The rows of a group lie close to one hidden flat surface of 12 dimensions, which passes through zero. Surfaces can cross.
In the rows, 128 means zero.
Some rows, each with its group after it:
[135  85 102 139 125  94 140  63 106 142  86  93 141 133 123]  bazi
[109 191 145 161 149 116 148  81 146 160  91  99 148 160  66]  vidad
[146 100 149 150  97  74 143 120 186 145 108 168 150 185 124]  Bot
[111 148 189 131 125 128 113 105 111 134 117 191  95 114  66]  Bot
[164 128  89 208  87 107  96  73  59 104 142 173 152 124 175]  Rif
[ 84  99 123 168  96 152 140 143 116 146 114 129  78 102 112]  vidad
[115 116 175 149  91 156 204 116 178 163  89 149 146 142 119]  bazi
[135 140 144 111 154  96 134 123 125  68 123 144  95 143 139]  Rif
[152 138 102  90  84 141 121 113 107 133 114 133 149  84 148]  bazi
[ 82 165 163  96 102 107 133  90 111  75 132 116 177 117 119]  Bot
[118  68 159 107 104  86  99 163  78 126 180 111 133 138 156]  bazi
[157 159  96  96 144 109 153 134 129 126 181 120 104 119 175]  vidad
[125  98 166 110  96  78 121 104  63 118 143 113 139 136 130]  Rif
[145 111  97 138 121 120 148 141  87 109 189 176 121  82 132]  dalut
[125 164 125 131 175 100 109 145 114 120 129 162 116 107 141]  Rif
[143  98 132 147 185 137 103 153 105 118 140 127 133 142 134]  Bot
[155 205 112  81 134  91 138 101 134 125  86  59 129 162 154]  dalut
[ 68 105 145 180 141 147 125 116 127 135 119 132  88 124  73]  vidad
[109 145 161 119 112 126 124 157 193 100 123 129  97 178 159]  bazi
[103  69 137  94  54 161 125 102 152 112  99 113 100 114 143]  Bot
[ 67 113 185 154 113 149 163 136 154 124 183 136 142 139 150]  dalut
[145 168 123 148 133 150 160 125 138 102 155 187 176 102 211]  dalut
[143  72 178 145 183 120 114 155 113 118 122  89 165 202 101]  Rif
[169 108 115 139 102 116 103 120 109 104 148 100 161 180 142]  vidad
[ 95 135 126 158  74 180 179 139 168 162  78 140 133 101 133]  dalut
[124 115 147 153 120 144 133 134 188 144 150 180 102 148  86]  Rif
[152 159 123 147 152 115  96  78 117 157 118 156  55 123 147]  Bot
[118 141 171 132 114  59 158 128 124 171 111 117 137 166 116]  Bot
[133 184 144 135 132 201 100 140 191 183 145 155 116 131 122]  bazi
[130 117 127  73 120  83 122  78  62  94 128  92 135 105 152]  Rif
[138 146  80 132  90 127 118  98 162 171 144  83 112 148 137]  dalut
[133 138  98 171 149 116 144 179  99 133 190 125 157 128 195]  dalut
[ 86 104 162 143 161 152 135 123 149 105  85 160 130 112 112]  dalut
[118 108 129 121 111 137 119 101 142 135 128  79  87 152 147]  vidad
[114 130 103 146 152 110  91 141 108  91 110 137 128 112 146]  vidad
[137 137 146 138 155 149 124 131 156  74 104 107 117 183 144]  Rif
[ 79 107 145 153 164 123 112 120 185 131 116  87 138 179  87]  dalut
[133 129 135 170  97 152 151 127 131 144 147 193 145 109 116]  bazi
[148  94 151 153 143  89 117 106 139 144 129 166 123 162 109]  Bot
[ 67 150 114 102 160 109 132 115 117  96 150  80 157  93 180]  vidad
[162 163  99 162 114 153 116 126  67  95 138 150 108 110 145]  dalut
[111 129 141 136  94  56 135  76 159 178 134 140 113 147 155]  vidad
[183  70  93 118  75 162 102 116 127 126 116 159  88 113 144]  vidad
[182  58 113 145 139 135 127 174 138 122 122 122 100 180 112]  Bot
[120 129 161  69 127  98 124  85 128 156 152 143 100 106 103]  bazi
[131 175 127 124 125  83 140 128 164 125 115 193 128 116 133]  Bot
[151  95  96 139 116 161 117  89 126  97 124 160 148 100 134]  Rif
[148 141 170 157 146 134  89 186 132 165  89 194 129 137 140]  dalut
[133 161 101 188 104 140 147 186 158  98 150 149 184 162 110]  Bot
[ 99  98  90 181 144 141 110  86 179 170 174 162 120 108 117]  Bot
[160 102  77 122  89 127 117  60 165 105 103 152 141 115 195]  bazi
[114 117 122 121 190 145 149  73 165 104 154  91 121 141 125]  bazi
[129 102 150  89 130 123 116 196 123 124 119 135  97 118 174]  vidad
[ 59 156 166 131  95 167 162  52 155  94 133  90  98 132 144]  dalut
[138 176 131  55 128 141 118  79 173  90  98 160  98  98 126]  Rif
[122 138 121 175 129 133 161 124 127 155 202  99 134 156 139]  vidad
[119 163  99 188 112 132 147 150 119  88 141 123  97 147 174]  Rif
[ 49 102 163 139 146 129 136 124 155 159 164 131 142 102 174]  vidad
[141 145 101 109 165 109  97  97 155 161 148 167 121  90 180]  Rif
[134 156  89  78 139 110 147 106 131  59 159 124 117  96 186]  bazi
[136 152 135 115 115 175 115 129 165 157  68  90 147 144 198]  Rif
[125 134  91 183 133 150 119  91 119  95 125 131 136 127 111]  bazi
[ 58 155 177 141 148 144 155 147 211 118 138 111 151 171 112]  dalut
[132  82 139 119  50 127 130  88 147 117 109 108 137 159 145]  Bot
[125 131 107 136  89  74 117  90 107 130 113 123 114 127 158]  bazi

New rows. What belongs after each?
[141  74 143  71 131 128 128 129  78 150 166  79 155 115 113]  bazi
[159 117 124 129 156  74 177 183  55 101 128  64 153 170 121]  Rif
[ 88 154 147  78 154  84 140 106 132  67 183 125 157 117 116]  vidad
[ 69 111 130 153 159 127 147 136 146 111 167 127 116 120 116]  dalut
[145 110 128 123 137 159 111 100  64 117 151  90  96 128  91]  Bot
[130 124 147 150 169 137 121 201 157 173 133 105 128 170 153]  bazi
[172 116  83 120 145 124 124 149 123 135  86 108 149 130 153]  bazi
[127 146 125 146 186 165 165 123 136 120 145 123 135 123  76]  bazi
[139  62 132 154  90 157 152 141 151 174 104 153 150 123 136]  Rif
[140 118 169 195 133 134 110 139  85 205 125 145 113 150 123]  Bot
[112 167 107 148 154  90 126 178 144 133 191 120  99 154  94]  dalut
[ 89  95 128 136 184 123 105  76 103 119 185  67 120 137 126]  bazi
[135 125  87 132 197 131 122 144 133 143 120 104 143 109 171]  Rif
[126 155 117 107 182 116  79 173 103 124  96 158 107  83 117]  bazi
[129 160 154  71  99 113 153 158 136  73  80 109 128 142 124]  Bot
[116 151 149 144  87 100 153 161 113  98 132 158 180 133 121]  Bot
[132 191  93 132 104 145 151 152 134  88 112 158 131  93 170]  bazi
[149  55 127  87 123 101 127  88 162 152 148 139 172 128 125]  dalut
[159  87 113 137  65 163 104 107  89 132 169 158 171 103 113]  bazi
[144 161  88 131 184 125 100 115 139 129  81 122 110 125  98]  bazi
[152  79 138  99 110  75 115 141  90  99 112 195 188 100 114]  vidad
[135  92 154  86 130 117 115 119 138  79 108 154 171 125 158]  Bot
[145  75 114 115 133 100 185 115  91  81 153 152 159 100 130]  bazi
[124  88  98 140 151 164 139 140 126 120 148  65 157 143 109]  Rif
[109 144 153 131  41 165 170 104 140  98 116 109 144 147 107]  bazi
[ 99 163 107 147 201 105 103 116 135 119 151 118  98 128 113]  Rif
[134 100 145 189 172 122  90 106  82 114  96 147 122 143 139]  dalut
[101  74 172 135 161  69 144 126 113 123 154 158 110 136 109]  bazi
[146 119 152 108  64 115 156 154 200 175  61 143 154 157 164]  Bot
[165 153  83 127 115 119  34 112 144 101 137 130  99 160 114]  bazi
[127  75 153 158 122 109 128 121 130 123 194 167 148 153  91]  dalut
[150  93  91 171 116 133 154  60 172 100 138 116 107 181  87]  Rif
[166 131 177  99 119 147  93 144 124 157  97 143 165 138 200]  dalut
[119 131 163 133 143 121 140 169  62 112 105 147 102 104 136]  dalut
[167 128 122 162 151 161 126 168 152 201 140 138 149 148 121]  bazi
[189 108 171 120 115  97 101 146  83 154 115 203 124 131 117]  dalut
[ 85 122 187 161 151 138  97 138 150 149 134 149 106 146 152]  dalut
[131 125 158 106  67 115 123 140 164 114 194 122 146 176 179]  vidad
[ 98 152 126 146  98 133 129 126 154  95  61 124 119 132 167]  bazi
[129 156 117 152 166 191 155 118 154 170 156  94 106 132 137]  vidad
[159 101 135 119 160 151 125 114 198 148 144 105 141 188 100]  Rif
[111 180 142 157 117 131 152 160 106 113 123  45 141 187 130]  dalut
[123  85 103  98 100 150 144 101 138 166 138  93  98 105 109]  Bot
[127  75 133 144 138 130 102 139  99 177 120 141 171  99 168]  Rif
[ 91 168 122 132 166 119 125 122 123  76 117  69  89 153 136]  Rif
[157 108 112 112  76 156  64 123 135 101 110 163 140 120 128]  bazi
[117 117 148 150  56 166 133 157 109 143 110  97 192 140 181]  Bot
[153 139 158 148 154 116 116 159 135 133 104 126 195 178 165]  Bot
[170 121 128  99 137 167  61  94 121  75 162 137 159 138 145]  dalut
[141 119 119 130  73 141  73 116 128  60  88 140 135 151  93]  vidad
[128 181 143 120 119 116  90 118  53  97 104 129 153 109 109]  Rif
[134  96 115 201 107 180  77 129 106 162 111 155 164 116 107]  bazi
[159 113 144  94 135 144 150 180 187 123  96 139 132 163  56]  Bot
[186 116 119 122 126 135 169 158 132 202 154 160 162 111 152]  bazi
[123 184  99 165 147  91 131 156 112 116 180 160  91 121 137]  Rif
[131 138 114 117 114 103  84 118 150 150  73 152 107 112 183]  bazi
[104  76 115 142  77 181 128  65 160 134  94  92 132 126 146]  Rif
[109 165 159 107 150  93 149 155 132 119 121 106 119 152 111]  dalut
[109 164 140 134  82  98 133 142 131 137 106 134 105 131 164]  bazi
[137 108 133 166 137 160 122 111 132 134 121 209 156 100  61]  vidad
